The groups are shells around one centre, one inside the other: the same stretched ball of 7 dimensions in 9 sizes.
(in the rows, 128 means zero)
Some rows, each with its group after it:
[131 134 103  94 147  75 138 155 113 116 136 182 104 149 145  81 153 199
 132  98  88 148 119  77 138] | J_240
[127 112  93 117 150 104 123 125 111 117 137 162 115 138 130 106 154 207
 121  96  86 159 116  75 161] | J_885
[116 113  94  92 136 100 134 109 119  97 126 155  96 143 138  92 154 191
 118  97 103 183 105  77 170] | J_40
[127 135  90  98 153  96 131 152 111 120 127 153 108 146 125  90 140 204
 114 111  98 176 124  80 144] | J_512
[132 119  96 113 151  96 130 141 114 121 142 166 109 140 134  93 150 209
 126  99  85 150 114  79 154] | J_503
[134 123  90 109 155 102 135 155 118 124 142 151 102 139 126  86 138 214
 120 111  93 160 113  84 153] | J_512
[124 131 101 122 141 115 101 100  96 120 124 172 118 150 129 107 161 193
 125  93  72 171 119  70 143] | J_40
[119 113 112  87 143  89 148 126 112  95 130 161  99 147 130  90 144 193
 119  93  99 166 118  75 166] | J_240
[145 146  87 130 164 100 112 172 103 149 144 172 122 144 129  91 147 221
 130 112  71 143 127  81 120] | J_882
[125 132  95 129 146 124  94 102  95 128 121 161 123 147 118 117 155 197
 117 100  73 179 123  70 145] | J_270
[122 116  97 103 156  96 137 136 104 107 132 161 118 142 127 101 149 206
 115  97  94 163 130  75 157] | J_885
[118 118  88  95 139  81 125 118 116 103 122 175 113 141 147 108 168 192
 121  91  98 173 116  69 158] | J_882
[127 117  81 120 169 111 133 149 100 117 141 152 127 137 125  98 149 223
 113 105  92 161 133  81 151] | J_512
[132 127  94 113 146  86 116 136 112 125 133 181 116 142 141 104 161 201
 130  95  81 152 117  72 144] | J_503
[113 120  88 105 148 119 122 106 100 102 119 147 114 146 123 103 152 198
 107 102  98 194 124  76 160] | J_290
[116 113  80  95 157  94 145 139 109  97 131 156 116 139 138  93 156 209
 112 100 108 174 127  79 161] | J_882
[136 133  79 120 159  97 119 160 113 136 138 164 118 139 133  96 151 217
 123 110  86 157 121  81 138] | J_40
[125 117  93 110 145  93 124 121 111 111 134 175 115 141 143 102 165 201
 126  91  87 158 116  73 155] | J_885
[128 129  96 123 162 107 120 137  90 121 137 173 131 147 129 100 157 212
 123  97  76 152 137  74 136] | J_270
[117 113 111 108 134 110 114  85 104 104 120 163 110 146 123 116 155 185
 118  87  83 178 115  67 167] | J_40
[118 132  79 113 150 116 109 114  99 115 117 154 122 146 127 106 159 200
 111 105  92 192 126  75 146] | J_290
[131 134  80 130 165 107 111 144  92 130 137 174 136 143 136 101 165 218
 124 101  76 154 135  76 129] | J_270
[134 119 100 102 147  88 142 151 123 118 147 166  94 141 139  79 144 207
 131 101  91 147 105  83 156] | J_468
[130 130  96 117 161 106 125 146  97 123 135 163 122 146 122  97 146 212
 119 103  82 158 133  77 139] | J_503
[120 125 101 118 140 132 104  90  99 116 119 148 109 148 114 108 147 191
 113 101  81 192 115  74 157] | J_468
[134 142  97 127 157 105 102 138  92 137 128 175 131 149 123 109 154 206
 124 101  69 156 135  71 126] | J_290
[123 116 118 105 132 101 116  97 111 111 123 167 104 147 123 113 149 183
 122  88  81 169 111  67 165] | J_512
[128 133  84 114 136 101 103 116 116 126 123 169 108 143 140 104 163 194
 126 102  85 177 105  74 146] | J_468
[135 126  83 127 167 115 123 157 104 134 142 149 122 138 117  98 140 224
 116 112  85 159 128  83 144] | J_512
[128 116  91 113 163  95 141 149 102 110 148 173 121 140 142  86 159 218
 127  95  87 141 128  80 148] | J_882
[129 126  71 134 168 120 113 140  95 127 139 159 134 138 131 100 161 224
 118 106  82 163 131  81 139] | J_240
[129 131  90  95 156  71 140 164 111 114 135 180 117 145 147  88 158 207
 127  99  95 150 129  76 138] | J_468
[121 121  83 105 163 107 134 145 102 110 128 145 121 141 119 100 143 213
 105 108 102 179 135  79 154] | J_512
[122 126  98 116 133 115 100  92 108 119 118 161 108 146 126 112 157 187
 120  96  80 184 109  70 156] | J_270
[131 126  98 118 157 105 117 142 103 129 128 155 124 142 110 115 139 208
 112 105  84 165 133  73 149] | J_240
[123 126  93  89 157  74 148 160 108 104 132 173 116 146 141  87 153 206
 120  99 101 157 133  76 144] | J_240
[127 108 100 106 157  96 142 143 111 111 140 157 113 138 124 100 142 211
 117  98  94 153 124  77 165] | J_240
[129 135  93 103 142 100 117 136 118 127 121 152 101 145 121 100 138 195
 116 111  93 183 113  77 149] | J_882
[131 133  67 130 163 101 107 148 102 133 135 173 136 138 142 106 170 220
 123 104  82 158 130  77 132] | J_882
[133 144  96 101 151  86 126 159 109 127 130 171 109 150 133  87 146 202
 125 107  87 161 124  78 130] | J_240
[126 134  79 121 168 118 124 146  90 120 135 155 127 146 126  89 152 219
 115 110  87 170 137  82 134] | J_468
[125 126 104 115 138 101 106 104 104 118 124 176 116 147 132 112 161 190
 126  90  76 166 117  67 150] | J_503
[131 145  82 119 159 105 112 148  97 131 128 166 124 148 130  95 155 210
 121 109  82 168 131  78 126] | J_290
[115 114 103  86 133  90 137 108 118  93 123 164  96 145 140  94 155 185
 120  91 101 178 107  73 169] | J_40
[133 112 108 129 157 112 122 128 100 124 144 165 122 140 118 108 146 213
 123  93  73 143 126  74 156] | J_882
[125 123  98 125 157 107 110 121  89 120 129 174 137 145 124 118 161 206
 119  91  74 157 139  68 143] | J_885
[124 131  78 125 157 123 105 124  97 126 123 150 127 143 119 110 153 210
 110 109  86 185 129  76 144] | J_270
[131 120  90 113 154  95 127 145 113 122 137 163 115 138 131 101 150 210
 121 102  89 156 120  77 153] | J_503
[120 124  82 104 149 118 125 125 111 112 122 136 105 142 119  96 141 203
 106 112 102 196 117  81 160] | J_468
[122 113  88 109 153  96 128 129 108 110 131 164 121 138 134 108 158 206
 117  95  94 165 125  73 159] | J_290
[131 117 102 107 152  92 137 146 113 117 142 165 108 141 131  93 145 208
 124  98  88 149 118  78 156] | J_270
[126 139  91 108 146  99 110 132 106 125 118 163 117 148 125 107 150 196
 116 105  87 180 125  72 139] | J_40
[122 121  98 117 148 121 116 108  99 114 126 152 115 145 118 106 148 200
 114 100  84 178 122  75 157] | J_503
[124 132 102 104 138 105 116 116 108 117 122 162 104 150 127  98 149 190
 121 101  86 178 114  74 149] | J_885
[136 133  95 126 150 109 109 133 105 134 137 169 115 144 129  98 152 207
 128 102  73 155 116  77 139] | J_885
[127 122  96 118 144 119 115 114 110 121 131 151 105 143 122  99 146 201
 119 103  84 175 109  78 158] | J_885
[129 139  77 116 161 105 118 152 102 128 131 160 122 144 131  93 153 214
 118 111  89 170 130  80 133] | J_270
[131 130  78 131 156 119 108 131 103 131 137 161 121 140 132  98 159 215
 123 106  79 165 119  80 141] | J_512
[136 113 102 118 149 101 130 136 117 123 148 166 104 138 133  92 148 210
 130  97  81 143 107  80 159] | J_468
[132 129  90 127 165 101 117 146  93 127 139 177 135 143 132 103 160 217
 125  97  75 145 137  74 133] | J_503
[126 120  97 112 156 117 131 133 104 115 134 144 110 143 114  95 137 209
 112 107  91 172 123  80 157] | J_40
[138 129  92 116 158  92 130 160 110 129 147 173 113 142 138  86 151 215
 131 103  81 141 119  81 139] | J_290
[119 115  92 100 138 101 124 111 118 107 123 154 103 141 131 105 152 193
 115  99  99 184 109  74 168] | J_290

New rows, each followed by its group:
[139 138  94 109 162  91 134 177 110 134 142 163 111 145 127  83 137 216
 124 112  86 148 126  83 133] | J_882
[116 125  82  97 147  88 126 126 107 104 120 169 120 144 143 104 166 197
 116  96 100 179 126  72 150] | J_468
[122 115  89 109 149 106 127 121 109 109 132 158 112 140 133  99 156 204
 118  98  93 171 116  77 160] | J_503
[131 114 105 128 150 113 115 115 102 123 139 166 119 141 122 110 152 206
 124  92  73 152 120  73 156] | J_40
[126 130  77 114 141 110 107 119 117 124 124 155 107 141 134 101 157 200
 119 108  91 186 106  78 151] | J_240
[127 115 104 104 142  92 126 125 117 115 129 164 107 141 127 108 147 196
 120  95  90 163 114  72 163] | J_290
[131 127  97 128 158 108 114 132  93 126 138 174 129 145 129 103 158 211
 126  96  72 149 131  74 138] | J_885
[115 121  93  96 134 107 119 101 115 104 113 148 101 145 125 106 150 186
 110 101 101 199 110  73 166] | J_512
[127 133  92 105 155  93 124 148 104 121 125 162 121 146 124 104 146 204
 115 105  91 169 133  74 141] | J_290
[117 130  82 107 151 124 119 117 100 110 118 139 113 147 118  98 146 201
 105 111  98 201 125  79 152] | J_468
[123 145  87 121 144 122  93 107  95 127 113 160 120 152 122 108 157 194
 116 106  78 192 124  72 134] | J_882
[124 133  86 116 143  98 102 115 103 122 121 178 124 146 140 111 170 196
 124  95  81 171 122  69 140] | J_290
[126 123  94 123 143 102 107 106 102 117 133 185 122 144 146 105 174 199
 132  87  73 155 116  70 146] | J_240
[134 131  92 109 148  90 125 148 116 127 138 171 106 143 140  88 152 205
 130 103  85 154 112  79 142] | J_885
[130 126  88 140 162 112 100 124  87 131 134 178 145 142 128 121 168 214
 123  93  67 151 139  69 136] | J_40
[136 127  99 134 164 114 118 141  91 131 146 171 128 144 125  97 152 218
 127  98  68 140 132  77 136] | J_882
[111 119 104  82 140  88 137 113 107  90 115 163 108 150 131 102 153 185
 112  92 103 185 126  69 162] | J_882
[128 131 102 132 147 115  93 106  93 131 123 172 130 147 120 123 158 198
 122  93  66 165 128  66 141] | J_290
[135 133  74 113 159  98 129 166 117 130 142 157 109 139 137  82 148 219
 123 115  94 161 115  86 140] | J_882
[129 126  96  99 146  80 135 144 115 113 138 180 106 145 148  85 159 201
 132  95  89 150 114  77 145] | J_290
[126 123  78 119 151 103 113 128 109 122 130 165 122 138 137 107 163 207
 120 101  88 169 119  75 149] | J_290
[113 124  78  98 143 106 120 113 111 104 114 149 111 143 132 105 157 195
 108 105 105 200 118  75 159] | J_882
[131 123  97 128 156 113 114 127  96 125 137 167 125 143 124 105 154 210
 123  97  74 154 127  75 145] | J_503
[120 108 103  98 151 109 145 126 111 100 134 142 101 142 119  91 136 203
 111 101 100 174 118  80 172] | J_882
[132 119  95 121 139 111 109 114 118 128 133 158 104 139 127 106 150 200
 124 100  81 167 102  76 160] | J_290
[111 112 109  85 128 102 129  92 117  93 113 149  94 147 122 106 144 178
 110  94 103 197 108  70 177] | J_882
[131 132  88  95 157  74 146 172 114 115 142 176 108 145 149  74 154 211
 130 103  96 147 122  82 137] | J_882
[127 137  96 132 161 124 104 123  81 128 129 165 134 151 117 106 154 209
 118 100  69 165 139  73 131] | J_240
[129 132  80 121 154 109 114 135 104 126 134 165 118 143 137  94 160 210
 123 105  84 166 119  79 139] | J_270
[140 130  95 126 141 100 101 132 121 144 134 168 108 139 128 110 149 202
 130 103  74 156 104  74 147] | J_882
[118 118  85 109 159 115 130 128  99 106 127 146 121 142 121 100 148 210
 107 104  98 182 132  78 157] | J_290
[138 133  91 115 150  92 123 155 117 133 142 171 107 142 138  88 150 209
 131 105  82 149 111  80 140] | J_290
[120 110 110  97 138 111 137 108 115 101 131 146  91 144 120  92 137 192
 116  98  96 178 106  78 175] | J_240
[129 122  87 127 153 124 113 122 106 126 135 150 114 140 122 100 148 210
 118 106  82 172 115  80 154] | J_290
[131 122  93 119 137 100 107 115 118 127 131 171 108 139 137 108 160 197
 129  96  79 163 103  73 155] | J_290
[121 123  86 105 147 119 126 120 111 110 128 142 101 144 126  88 145 202
 113 109  98 189 111  82 159] | J_512
[123 128 103 113 130 108 102  92 108 118 119 170 107 148 131 109 160 184
 125  93  78 179 108  69 152] | J_290
[131 122  83 135 157 104 101 128  99 132 132 174 139 137 130 125 166 213
 121  95  74 155 131  69 144] | J_468
[123 123  79 111 161  88 123 145 102 115 127 172 135 140 136 113 164 211
 115  98  93 163 139  71 144] | J_240
[129 117  90 112 166  98 141 156 103 114 144 161 122 140 130  92 148 220
 119 102  92 150 132  80 150] | J_40
[134 117  93 118 160  91 131 152 108 122 146 174 122 138 136  99 155 216
 127  96  83 139 125  77 148] | J_290
[132 133  88 136 175 111 109 153  82 136 132 166 150 144 113 119 151 223
 113 103  73 152 155  72 128] | J_468
[126 114  99 123 152 105 115 118 101 118 132 168 127 140 124 118 157 205
 119  91  79 157 128  69 156] | J_270
[121 121 105 118 144 116 108  98  97 115 121 161 120 147 118 118 153 193
 116  93  79 176 124  68 156] | J_885
[135 123 101 123 163 100 126 151  98 127 143 171 126 142 124 101 148 216
 124  98  76 141 133  75 142] | J_290
[124 134  93 125 148 125  95 106  95 128 116 153 125 147 111 120 149 198
 110 104  78 188 128  70 145] | J_40
[127 130  82  95 151  78 135 156 117 114 131 170 110 142 146  89 157 205
 123 104 100 164 120  78 144] | J_468
[141 139  96 136 161 109 104 150  96 147 139 171 129 145 119 107 147 215
 126 105  65 146 131  75 128] | J_512
[128 129  97  87 148  66 143 159 118 111 132 179 107 145 146  88 154 199
 127  98  98 153 121  75 145] | J_882
[130 138  91 127 162 105 111 139  87 127 134 180 135 149 133 101 164 212
 126  98  72 152 139  73 125] | J_40
[138 124  96 120 148 100 119 142 118 134 141 163 105 139 129  97 145 208
 128 104  80 152 108  79 151] | J_290
[122 115  84 127 153 118 111 108  98 114 131 164 128 139 132 112 166 208
 118  94  82 169 124  73 155] | J_512
[117 129  83 119 153 128 110 108  92 113 120 149 123 147 122 103 156 203
 110 104  88 192 128  76 147] | J_512
[121 128 104 100 148  96 129 125  98 106 126 171 115 151 132  95 155 196
 121  94  87 166 129  72 145] | J_290
[122 130  98  94 141  84 129 128 110 107 126 177 107 149 144  90 160 192
 126  95  92 167 118  73 145] | J_290
[126 121  85  95 148  93 137 148 124 114 130 148 100 139 130  92 141 205
 114 110 106 177 112  81 161] | J_882
[130 131  90 119 171  81 123 162  89 125 135 188 148 144 135 112 164 217
 122  94  79 139 153  69 127] | J_882
[122 129  87 110 137 104 106 106 111 117 119 165 111 144 136 108 163 191
 120  99  88 184 111  72 151] | J_290
[120 111  92 111 131 102 112  91 117 108 127 171 107 139 144 110 169 190
 126  88  87 173 101  71 167] | J_882
[125 119 104 102 126 105 120  99 124 111 129 160  85 145 136  91 151 185
 128  97  88 177  90  77 167] | J_468
[110 114 104  87 132  98 129  94 112  91 113 157 101 147 130 106 153 180
 112  91 102 192 114  69 171] | J_468
